The rows of a group lie close to one hidden flat surface of 9 dimensions, which passes through zero. Surfaces can cross.
Some rows, each with its group after it:
[-33 -20  20   4 -61 -19  26  23 -13  -2 -41  32  46  33  29  17   1]
Z413
[ 42  35  -5 -43  15  -6   5 -17 -17  32  70  -2 -39 -29 -28  -7   9]
Z209
[ -9   2  -5   2  30 -40  29  40  27  34   4   3 107   7  42  14 -26]
Z413
[  4  -8  45 -12 -28  -2  20  -3 -25 -16 -45 -19  25  13  31  29 -26]
Z763
[  7   5 -10 -17  11  71 -22 -34  33 -12  -7 -46  19  -7 -10  -3 -34]
Z209
[ 16   2  18 -13 -31  34   3  15   9  28 -20  30   2 -17  18  31  -9]
Z636
[-25  49 -34 -36  16 -20  17 -45  24  21  49   2  24   8 -47 -36  -2]
Z730
[ -2  23 -25   9 -11  -1 -13  -8  10 -12  31 -27  17   3 -37   2  -1]
Z636
[  7   3  49 -26 -40  20  18 -13 -19 -15  -1 -67  42  60   3   3 -52]
Z413
[ 42  10 -13 -12 -15 -18 -11   0  47  47  39   4  20  12  13  18   4]
Z945
[-26   8 -41  22  41  92  13  16  17 -51 -32 -15  -6   4 -88  -9 -16]
Z537
[-24 -25  -7 -50   3  59  45  -6 -20 -42  -8  26   6  -4  -2 -39   3]
Z537
[ 20   8  46  28 -33   5  -6  55  -9  -1  -1   3  46  10  59  72 -63]
Z763
[-40  10 -18  24  22  44 -28  17 -12  29  18 -13 -40  35 -63 -45  -9]
Z730
[ 15  -7  63  50 -10   2 -19  31  44   1 -35  -8   8 -15  60  -5 -33]
Z945
[ -1 -11   0  42  20 -26 -12  26  -8 -27 -17  -3  13 -13  29  34  -6]
Z945
[ 47 -37  17  -4  70  23 -20  15  42  80 -29   3 -33  -9  45 -17   1]
Z636
[-10  39 -45 -24  -3 -27  21 -13  14  43  11  18  45  33 -47  43   1]
Z945
[ -4 -20  15 -31  -5   6   7  -8  -1  20  15  32 -27  23  27 -43   8]
Z763
[ -9 -12  13  17  22  25  11  50 -30 -22 -11  20   4  16  19  34 -36]
Z204
[  1  11  -1 -26 -17   7  14  18 -19   7  34   8  51  -1  21  27 -25]
Z537
[   6   79  -46  -28  -30   -7   25    5    6   38   63  -35   65   59
 -110   47  -23]
Z730
[-66  -1  -5  -7  72  18 -24  11 -29  70   7  11  23  12  25 -32 -42]
Z945
[ 21  -6  18 -54 -10 -35  18 -37 -17   4  30  11 -16  30  29  -7   6]
Z204
[  0  -2 -14 -70  19  -5  29  -6 -13  40  50  29  43 -24  35 -24   3]
Z945
[  3  -8  -8   8 -35 -16 -16  11  -6  38  -1  39 -18 -10  13  15  30]
Z413
[-43  14  10  21  -1   4  -5 -28 -24 -51 -37 -17 -13   2 -19  -5 -16]
Z636
[ 12  10   1  13  33  23 -16   5  40  34  -1  -2 -32  20 -26 -18 -11]
Z209
[ -1 -15  -7  12  20  14   2  14   9 -15 -37 -23  61  14  23  49 -34]
Z209
[  6  26 -16   7  28 -63 -11 -25  39  36  15 -38  38  33  -9   7  -7]
Z204
[ -2 -38   0   1   8  37  20  38   4  42 -50 -33  43  24 -12 -17   2]
Z537
[ 31  -2   0 -34 -30   1  53 -13  15 -40 -30 -15  54  -5  -7  33   6]
Z763
[ -5 -24 -13  36   7  15   0  64 -31 -16 -10  10   1 -10  -4  28   6]
Z209
[-27 -29 -12  -2 -45 -42 -44  -1 -24  56  42   0  33 -18  63 -29  30]
Z763
[ 55  16  16   3  -7  45 -17  -3  33  -8  21 -10 -48 -52 -13  -6  -2]
Z730
[ 20 -22  23 -41  16  27  10  19   5  87 -17 -13  27  73  23   9 -34]
Z730
[-11 -10   9  17 -41  21 -32 -33  -4 -24 -54 -20  -7 -35  13  13   9]
Z636
[  4   3   3   4  -4 -32 -17  -2  13  46   7  27 -10 -38  31  -8  23]
Z204
[-43 -21 -41  10   0 -21  14  33 -13   1   3  38  43   5   2  -2  27]
Z763
[  4  16  23 -45  25  24  46   4 -10 -12  30  57 -46  22  -4 -20 -20]
Z537
[  4   9  -5  29  13 -28 -42 -19   6 -14  41 -29 -37   8   0 -15   2]
Z636
[-21  -4  -5  27  43  35  17  22  28 -40 -34  21  -7  -7 -19 -18 -13]
Z730
[-10 -12  11 -11 -39 -29 -11 -20 -32  10  12 -29   7  22  11 -13  15]
Z730
[-11  -6   3 -29  13 -25  56   2  -3  32 -58   0  71  -4   4  11   5]
Z204
[-43 -10  10  -2  62  43 -41 -34  -9  37 -46  15 -48 -25  24 -40 -16]
Z945
[ 37  25  42  22   6  39 -40 -28  14   5 -14 -79 -51   5 -32  -6 -34]
Z636
[ -9 -31 -18  -7  -5  16  36  36 -18  16 -22 -26  48   5 -29 -17  22]
Z537
[  4   9  -8  40 -46 -33 -22 -29   9 -22 -51 -18 -23  34 -39  54  23]
Z945
[  2  23  12 -63 -37  42  61  -3 -12   0   0  58 -18  -8 -35  -5   5]
Z636
[  9   1  39 -24 -38 -21  18  -4 -49 -30  18  21 -15   3  38  17 -10]
Z537
[ 25   6 -31 -45  76 -14  29 -17  63  59   8   8  41  35  -4  -8  -8]
Z763
[ 53  52  18  11   3  29 -62 -18  23  52  68 -50 -90  -2 -53 -18 -18]
Z413
[ 20 -11  13 -32  10  24  24  -5 -24 -36  16  -3 -20  56   2  21 -29]
Z204
[  6 -10  10  45  14   8 -23  10   7 -32 -23 -16 -38  17  -7  11  -7]
Z763
[ 19   4  14 -29 -17   8 -14 -37  17  17  38 -20 -24 -18   8 -51   9]
Z730
[-18 -28  17  32  22 -31 -26   6 -18 -48  18  -9  -5  -9  66 -25 -10]
Z413
[ -5 -38   4  59  14  -9 -46  34 -36 -35  13 -39 -24  13  28  -5  -5]
Z945
[-28  -3  44  66 -63 -15 -40  18  28  13 -38  19 -24  48  25   1 -11]
Z413
[ 14 -18 -22  27 -12  33  19  24  45 -57 -26  13  -2  45 -30  19   6]
Z763
[-12  -9  35 -15 -55  20  22 -50  27 -19 -67 -17  -5  16 -12 -38  14]
Z209
[-22  28 -43 -13   1  56 -64 -42  20 -12  91 -15   1 -46   5 -40 -22]
Z209
[ 27 -18   1  -5  -1  10   1  33 -37  11  25   1 -26 -30   1   1  21]
Z209
[-19  38  47 -19 -53 -11  50  25 -16   6  28  -8  45  25 -16 -31 -32]
Z413
[-16 -15  21 -23 -27  10   4  -1 -35 -29  37 -35  40  32  36 -23 -31]
Z204
[-28  14 -56   1  20  13 -31 -43  36   8   1 -15  22 -28 -26 -16  15]
Z636
[ 23  -5  46  21   1   2  -4  47 -61 -41  23  -4 -42  25  25  35 -37]
Z537
[  8 -15 -10  28   1 -25 -23  -6  14  -9 -10 -32  13  18   6  16   6]
Z204
[ 19  53  50  31 -26 -17   0  52 -26  20  58 -61  16  20 -38  -1 -47]
Z413
[-48   9 -15 -35  17  15  30 -17  -3  15   2  14  10  28 -38 -53   2]
Z730
[ 20   0 -37   8  -9  28  -3  12  24  -5   0   6  -8 -18 -41  14  27]
Z636
[ 36   7  14  31  36 -27 -19  13  -2  14   1 -17 -53  11 -13  17   2]
Z209
[-23 -17  22  32   3  -3   4  26  -8 -26 -53  30   3  25  34  35 -22]
Z537
[ 23   0 -42 -65  18  64   0 -16 -40   3  47  -3 -15  18 -29  32 -12]
Z413
[  5 -20 -44  33 -19  47 -29  34  29 -19  16  16  -4  -5 -11  17  13]
Z204
[ -5 -10 -24  27 -32  -8  -5  19  -9 -45   9   6   5 -27  -7  17  27]
Z763
[  0   4 -15  17  23   9 -17  13  35  11 -11 -21  67  14  24  43 -44]
Z209
[ 27  -8  32 -46  23  18   7 -39  48  40   0 -32   2  37  19 -52 -20]
Z730
[-26 -15   0  -4 -24 -34  71  25 -32  -7 -51  26  28  12 -33  -2  41]
Z537
[ 36  24  22 -16  21 -39 -20 -64  19  27  13 -27 -55   9  -7 -18   6]
Z204
[ 20  48 -35  -9   7  10  14 -13  44  12   5  13  -1   9 -70  36   2]
Z945

New rows. What belongs after each?
[-44  12   0  -2 -19 -17   8 -39  -1 -42  -7  20 -12   8  -8 -29  11]
Z209
[ -2   3   9   7 -17 -19   6  24   6  18  14  -6  40  22  17   9 -14]
Z945
[-12  14 -34  29  36  29 -22  16   1 -52  35   4 -10  -7 -19  14 -24]
Z537
[-46 -31 -34 -16 -20 -15  24 -27   2 -28 -38  26  41 -26  12 -26  45]
Z537
[-12   2  51  11  39  -5   9 -32 -32 -39 -39 -92 -23  33 -27 -42 -30]
Z636
[  9  -1  26   6  28  42   8  15  15 -26  -3   4 -24 -38   6 -31 -16]
Z945
[-13  -7  34   1 -33   3   7  -6 -16 -10 -15 -19  -4  11   4 -26  -3]
Z945
[-16  11  27 -51 -17  -9  31 -31 -23  12   6 -21  43  13  12 -27 -17]
Z636
[ 15   3   0  17  10  12 -24  -1   9  -1   9  -9 -32   3  -6   5  -4]
Z204
[ -2 -23  -2  35   1 -38  -6  36 -37 -22  -7  -6  22 -12  29  33   7]
Z413
[-45   5 -18 -25  19  46  -7 -66 -56 -27 -34 -12 -82   2 -78 -38  24]
Z945
[ 26 -38 -35 -25  12   4  -8   2  34  45   8  58 -22 -37  34 -15  54]
Z636
[  6  -9  -5  11  -2   1 -32  -9  13   9  -2  24 -33 -20  23   3  13]
Z636
[ 16  29  41 -30  29  62  36   8  11  35 -39  12 -19   6 -30   1 -43]
Z636
[-69 -52 -16  81  29 -24 -53  33   2 -41 -28  20  20  30  73   2 -16]
Z209
[-20  12  -9   8 -17  12   4 -14 -12 -57 -10  11   3 -15  -8  24  -7]
Z537
[-10  27 -10 -34 -58 -11  20 -33 -22 -32  39 -29  28   2 -38 -16  11]
Z636
[  3 -33 -59 -17   1  15  41   8   9 -20 -21   2  26 -23 -43 -10  61]
Z636
[ 30 -11 -19  16  55 -27  -1  21  16  22  32 -96  49  37 -23 -17  -7]
Z636
[-27  -9 -13  33  37 -20 -29  -2  -9  -3 -16  15 -21  -8  18   0   5]
Z730
[-26 -11 -21   5 -27 -40   7  -3  -9 -14 -16  15  46 -17  19  13  23]
Z537
[-20  13  32   8  11 -26  -2  12 -32   4  10   4   5  -1  31  -6 -29]
Z204
[ 23 -28  43 -42 -27   9   3  -6 -27  22   9 -15  -1   8  51 -18  -5]
Z537
[ 38 -17 -24 -37  -4  10   4   5   9   3  44  46 -21  41  20  31   5]
Z204
[-20 -10  -2   0 -26  19  -4 -46  12 -29 -57 -14 -10 -19 -13 -16  21]
Z537
[ 11 -11  -5   3  19  -2  -1   5 -17 -18  -2 -33  23   3   8  22 -14]
Z413
[-55  17  -8   7   7 -10  17 -23 -47 -25 -54   0   0   9 -46  17   1]
Z945
[ 15   2  -3  -6  26  -6   9  -1  -5  -6  -7 -12  16   6   2  31 -16]
Z209
[-32 -15 -20 -31  10  10  49  17 -17  -8 -31  64  40 -22  16  13  10]
Z945
[  2   0 -13  17 -61  21 -41 -58   1 -49 -19 -40 -37 -41 -28  -4  33]
Z636
[ 12 -27  -5  -4  45  30  35  19   7  10 -57 -25  19   2 -29  -7   6]
Z636
[-48  25   7  -5  29  12  19  13 -36  26 -14  24   2   5 -26  -6 -25]
Z763
[-20  -6  10  47 -11  41 -17  18  -5 -35 -12 -45 -37  29 -51 -36  -7]
Z730
[-53 -43 -54   2 -13 -22 -21 -13 -72  -8 -25   8  -8  49 -17  27  42]
Z945
[-32 -31  12  34 -10  -6   9   8 -25 -62 -62  18 -12   7  14  14   8]
Z537
[  0 -18  -8 -20  25  32  -4 -31  22  23 -46   0 -13 -30   1 -25  18]
Z636
[ 16   5  30  22   2  -4 -13 -17 -40 -62  -7 -10 -84 -50  -6  -5  14]
Z763
[-46  47  20  59  52 -12 -13  13 -32 -23 -20 -52   7  12 -44   8 -57]
Z945
[  4   2  15  49   9 -20 -51 -35  40 -35  18 -65 -31   1   7 -50  -3]
Z730
[ 11  18 -12 -22  22  11  -8  -2  13  39  29  31  -9 -28   4   0   1]
Z730
[ 43  20   8  13  -1  -5 -11 -24  40 -31   6 -31 -13 -19  -6  10  -7]
Z730
[ 37   0  30   4 -23 -61  11  60 -56  35  46 -14  26  17  30  42  -8]
Z537
[ -3 -30 -11  34   2  -7 -57  11 -29 -54  38 -23  14 -23  68  22 -15]
Z537
[-20  18 -17 -18 100 -33  46 -24 -18   3 -44   3   2  -9 -39  -2   4]
Z763
[ 23  56  -7 -18  41  18  16  18  28  43  50  18 -18  18 -55   2 -28]
Z537
[  5  -5 -10  -1  31  -9   1  12  14  12  -7  31  22 -31  35  22  -3]
Z945
[ 39 -25 -19   0  15   0  20  23   4  -4  10 -20 -15   5 -30 -12  36]
Z636
[ -2  39 -22 -16  10  35  50  27   9 -16  26  66 -34  10 -73   6  -3]
Z636
[ 44  25   3 -37 -47  -5   6 -12 -31  34  52 -70  12 -21 -45  -8  19]
Z537
[ 40  39  19   0 -17 -25  19  51 -47  15  61 -17   4  13 -28  47 -23]
Z537
[ 56  27 -14 -24 -19 -27   9  -6  38  24  57  -9  22   3  -7  20   7]
Z945
[ 46  -9 -28  -3 -33  22 -13  43  73  57  60  19  21  45   5   6   5]
Z945
[ 21 -38 -51  32  -6  31  34  74  -4 -92   6  31 -10   2 -34  34  36]
Z945
[ 17  -5  16 -28  21   8  42  47 -28  22  26  15  -5  28  -9 -14 -11]
Z537
[-38   7  61 -20 -17 -23  -9 -36 -14  58 -32 -13  26   3  50 -35 -29]
Z945
[  9   2 -22 -65 -14  22   5 -50   8  37  20  19 -26   2 -21 -28  29]
Z945
[-12  12  18 -40 -16  11  42 -20 -21 -12  -8 -11  18   7 -21 -22  -6]
Z636
[-11 -28 -14  41 -25 -38 -12  24 -26 -14 -25 -35  46 -13  12  27  23]
Z537
[-30   7 -22 -20 -12  46  37  45 -36  16   0  49  11   1 -47   7   6]
Z730
[ 20   4  -8   3   6   1  -9  -2   7  19  13 -37 -17  -6 -37 -22  19]
Z537
[ 18  -4   6  -4 -42 -10 -11  13  -4   8  28  39 -16  -9  34  19  11]
Z636
[ -3 -11  -6   1  23  24 -19  -2  -5   6   6   2 -30  -6   2 -19   0]
Z945
[  4  -2 -18 -26  34 -30  -9  25  17 100  38  30  64  25  57  28 -22]
Z730
[ -4  11  21   0  35  66   1  -4  46  13 -38  31 -38 -36  -5 -31 -21]
Z945
[  3  31  22  14 -55 -48 -38 -73  12 -17 -22  -7 -33 -29  13  24  18]
Z537
[ 24  -5  26  14  45 -23  12  50  -3  27  19   5  -1  39  25   7 -30]
Z636
[ 26  -7  -1 -19   9  24 -45 -30  31  43  36 -40  -7 -11  25 -31  -7]
Z537
[-26  -3 -28  72  22 -13 -31  19   1 -40 -30 -49  35   9 -20  30 -13]
Z636
[-22 -20   1   6  15   1 -51 -29  -8  47 -18  -5 -30  14  29 -11   2]
Z945
[ 23   2  -6 -57   9  28 -16 -71 -13 -32  25 -51  25 -28  28   9 -26]
Z209
[  6  12  34  67 -40 -19 -11  48  -6  27 -87 -38  45  35 -10  91 -32]
Z537
[  1  20 -13 -11  -3   6   5  -4 -18 -35  41   7  -7 -14 -16  10  -8]
Z537
[ 19  21  75  30 -76 -20 -25   6 -42  -4  23 -63 -44  17 -12 -19 -13]
Z413
[ 24  18   2 -28  -7  -6  22 -32 -18 -42  24 -26 -24 -26 -33 -11  17]
Z945
[ 36  31 -11  -9  22   7 -13  11  34  36  78 -26   5  13 -22 -16 -21]
Z945
[  3  44   2 -15   2  -9  21 -35  -9 -19  -1 -22 -10  -9 -53   2  -4]
Z945
[-35 -18  26  69  -1 -18 -33   6  38 -30 -40  11 -12  27  43 -18 -14]
Z413
[-32  34 -22  15   1 -33  31 -23  36 -68  10 -21  52  10 -42 -21  -4]
Z730
[ 19 -15  21  31  25  43  14  35  47 -25 -36 -13  11  18   3   0 -32]
Z730
[-23 -28  11 -55 -19  18  14 -19 -36  30   1  33 -22 -13  22 -56  25]
Z730
[-11  39  -5 -13  38  -3  19  -3  48  49 -36  50  45 -28  12  33 -25]
Z945
[ 26 -15  17 -13  10 -44  15  11 -15  34  27   1 -28   8   6 -36  31]
Z537
[-12 -46   0   0  -7  25  25  49 -33  -4 -32 -22  47  14   8   1   0]
Z537
[  9  12 -12  23  28 -27 -35  -8  -1 -30  56   5 -44 -17  11   0   2]
Z537
[ 21 -22  -1 -15  -7  16  -1 -16   9  11 -17 -23  -6 -17  -4 -17  26]
Z636
[-13 -30   3  14 -34 -30  -5   7 -25 -17 -26 -39  59  -1  35  15   8]
Z636
[ 48  66  66 -23 -41 -86  18 -19  -4  73  27  31 -41  23   4  39  -8]
Z537
[ 16  54  14 -36 -50  -2  39 -32  44  32  -4   6  25  18 -45   5  -3]
Z945
[ 18 -26 -11 -70  -2  12  50 -11  36  16  30  55   3  33  20 -43  21]
Z763
[ 48  -4 -32  14  27  41   1  26  38  11   1 -10 -32  -8 -56   6  22]
Z636
[-62  22   0 -28  72 -33  28 -26 -11  10  17  37  16  29  16 -47 -29]
Z636
[-16 -43   7   0 -34 -53  33  20 -44  -4 -35   4  38   0  27  -1  42]
Z537
[  3  25   1  -5  38 -28   9  15  13  13  45  60 -17  16  22  10 -18]
Z537
[ 15  55  26 -11 -21   3  32  30 -15  -9  64  18 -17  40 -40  15 -40]
Z636
[ 23  36  60  25 -41  12  11   9  57   0 -19 -21   8   8 -12 -11 -34]
Z945
[  4 -29   6 -31  -3  13  28  22 -20  22   2 -11  26   8  11 -24   8]
Z537
